There are 5 ways to turn a row about zero (a turn may also mirror it). The second row of each pair is the first, turned, with some noise.
Some pairs, each with its turn after it:
6  -28  20  14  -18  -35
17  -15  19  32  34  -7 | (1)

14  0  17  -6  -3  48
16  -29  -35  14  5  -18 | (4)

9  3  -5  -9  1  -16
-9  -7  17  -3  4  0 | (4)

-18  9  -5  -20  -4  5
-2  -3  18  14  -9  13 | (0)

25  3  -3  -10  3  -17
-15  5  4  24  8  3 | (3)

-8  10  -5  -10  -3  22
17  -8  17  -9  5  4 | (3)

-31  22  12  9  6  13
-1  -14  22  26  -22  -9 | (2)

-8  23  -17  -18  -62  -4
50  36  8  15  8  29 | (3)

35  -22  -10  -4  -35  -4
-1  -17  21  48  14  8 | (4)

-19  -18  3  -3  -13  4
3  18  -2  17  -11  -11 | (4)

-19  28  2  -5  20  5
-15  28  9  -8  -21  3 | (1)

16  35  -21  10  0  -9
-23  21  -25  -8  9  -21 | (1)

-5  5  -6  -11  -4  7
-4  -5  14  4  -8  4 | (0)

6  2  28  -15  1  -9
-14  -14  -18  17  9  4 | (2)

-2  -16  7  3  34  -16
5  4  6  35  -15  7 | (1)

-2  25  16  -4  23  26
14  28  -2  -18  -29  3 | (1)

-7  -21  26  14  -5  -19
-25  27  -12  15  8  5 | (4)

12  -4  -34  18  0  -16
-10  26  -11  -23  -20  -10 | (0)

-18  -11  3  6  1  -10
-4  -1  15  13  7  13 | (1)

22  10  3  17  -11  13
-5  6  17  3  -23  17 | (3)

-16  -37  -21  8  -33  -9
18  48  -15  -14  -7  -18 | (3)

-14  -9  0  26  11  0
-14  2  -27  -3  3  15 | (0)

-17  11  -9  3  1  3
6  -3  -4  -15  11  11 | (3)

25  40  1  -48  18  4
-9  -45  15  -35  14  -33 | (4)

-1  -2  9  15  -2  10
-12  -8  -8  -4  13  0 | (0)

0  -26  11  -14  23  5
5  8  1  19  32  7 | (2)

20  -7  20  0  16  20
25  -2  -18  21  10  13 | (2)

1  29  -4  -6  22  3
0  -13  12  9  -15  28 | (2)

4  -22  -21  24  -19  -26
-13  -17  -10  24  37  4 | (1)

-3  10  -12  -3  -1  27
-14  -19  17  -11  -6  10 | (0)

-11  6  25  2  -30  -7
-13  5  10  26  27  -9 | (0)

22  7  -18  -6  -6  0
7  -20  17  4  5  5 | (4)

2  10  0  1  14  35
1  -21  27  -17  -7  4 | (3)

20  2  -22  -11  -9  -17
-9  2  -6  -33  4  15 | (2)

22  9  -2  29  15  17
30  15  -9  4  -20  14 | (2)

New pairs. What belongs after each?
28  14  -30  9  7  8
22  7  3  -27  -13  24 | (2)

-33  -45  14  -19  -11  15
-12  -34  -14  49  -16  -4 | (0)

-24  -44  -7  20  7  17
-23  -23  -42  11  -20  4 | (0)

3  2  -12  -17  -65  -10
-14  -33  14  -30  38  -25 | (1)

-17  1  15  7  -3  -24
-3  10  25  14  13  -1 | (1)

-22  -6  34  -1  6  22
-4  -29  -8  22  22  16 | (0)

-6  36  7  -8  16  2
-10  31  5  -13  -20  -12 | (1)

26  -29  33  23  30  5
-38  -18  -5  4  -40  -23 | (3)

-6  10  13  5  21  14
10  21  1  -3  -17  10 | (1)

46  -29  9  40  18  25
51  -1  -48  19  7  18 | (1)

-22  3  16  12  5  -18
-2  17  24  14  8  8 | (1)

-8  -1  -38  28  -14  -38
-15  45  -25  -12  17  20 | (3)

-15  -22  26  -25  -11  32
-3  -43  6  34  5  -2 | (0)

9  -24  -19  -8  -31  4
11  -4  19  39  -7  -5 | (4)

-16  -7  14  11  -27  -10
-12  0  -11  2  -7  -34 | (2)

-6  -4  16  -3  -15  -23
-18  22  7  10  15  -7 | (4)

-16  29  -24  4  -15  25
15  -23  29  -15  -27  -9 | (2)

-17  -4  10  3  -9  5
18  -5  -10  -7  -10  0 | (3)

22  34  12  -2  -30  -35
-5  13  5  -3  30  -52 | (1)

18  -11  -16  7  -18  18
-18  -11  3  -14  -11  -24 | (0)

33  -3  -17  10  -11  -14
-21  30  10  17  -4  9 | (3)

-5  2  -17  -14  -12  -13
12  19  -1  4  20  -1 | (3)

9  -20  40  -11  -2  -21
-21  2  -37  22  22  -6 | (2)

25  8  -25  14  -31  -11
-6  41  13  10  -4  25 | (3)

12  -24  -17  -6  -22  5
0  -34  -12  -4  12  1 | (1)

-19  -3  16  24  17  10
-8  -22  -14  -26  -16  -1 | (3)

-25  -11  18  24  -27  -19
-21  13  -12  8  -14  -41 | (2)

21  15  -20  0  35  -31
-18  18  -24  35  -16  -23 | (1)

14  -11  -20  -6  -6  9
8  -17  11  15  -9  6 | (4)

19  29  16  17  -16  12
3  -9  12  10  -24  35 | (3)

-26  22  24  -14  -19  14
42  -24  -7  2  -4  15 | (3)

-8  -19  15  11  4  0
2  14  -6  19  5  -15 | (2)

6  24  1  14  1  13
-10  -1  12  -21  15  9 | (0)

29  -18  3  -6  -10  40
-5  -42  8  -16  -4  -30 | (0)

31  7  6  0  2  11
-2  -28  -8  4  18  4 | (4)

26  -13  5  -16  11  -31
-23  7  -8  35  8  -17 | (3)

24  9  -33  -2  -3  -12
0  7  2  -37  -4  21 | (2)

11  31  22  -10  -6  12
17  21  5  -26  -4  -24 | (1)

-16  -10  -28  7  45  9
1  -7  -8  -25  -48  18 | (4)

-5  -16  31  -16  0  2
25  -9  27  2  -9  -1 | (1)

-7  8  -20  -6  -15  -9
-23  -6  0  -8  10  -6 | (1)

7  -26  -6  -24  -6  -44
28  25  -8  27  -23  -25 | (0)

19  -15  -11  17  7  -1
14  25  -8  -9  2  7 | (2)

-10  18  16  26  26  7
10  40  0  8  -7  16 | (1)

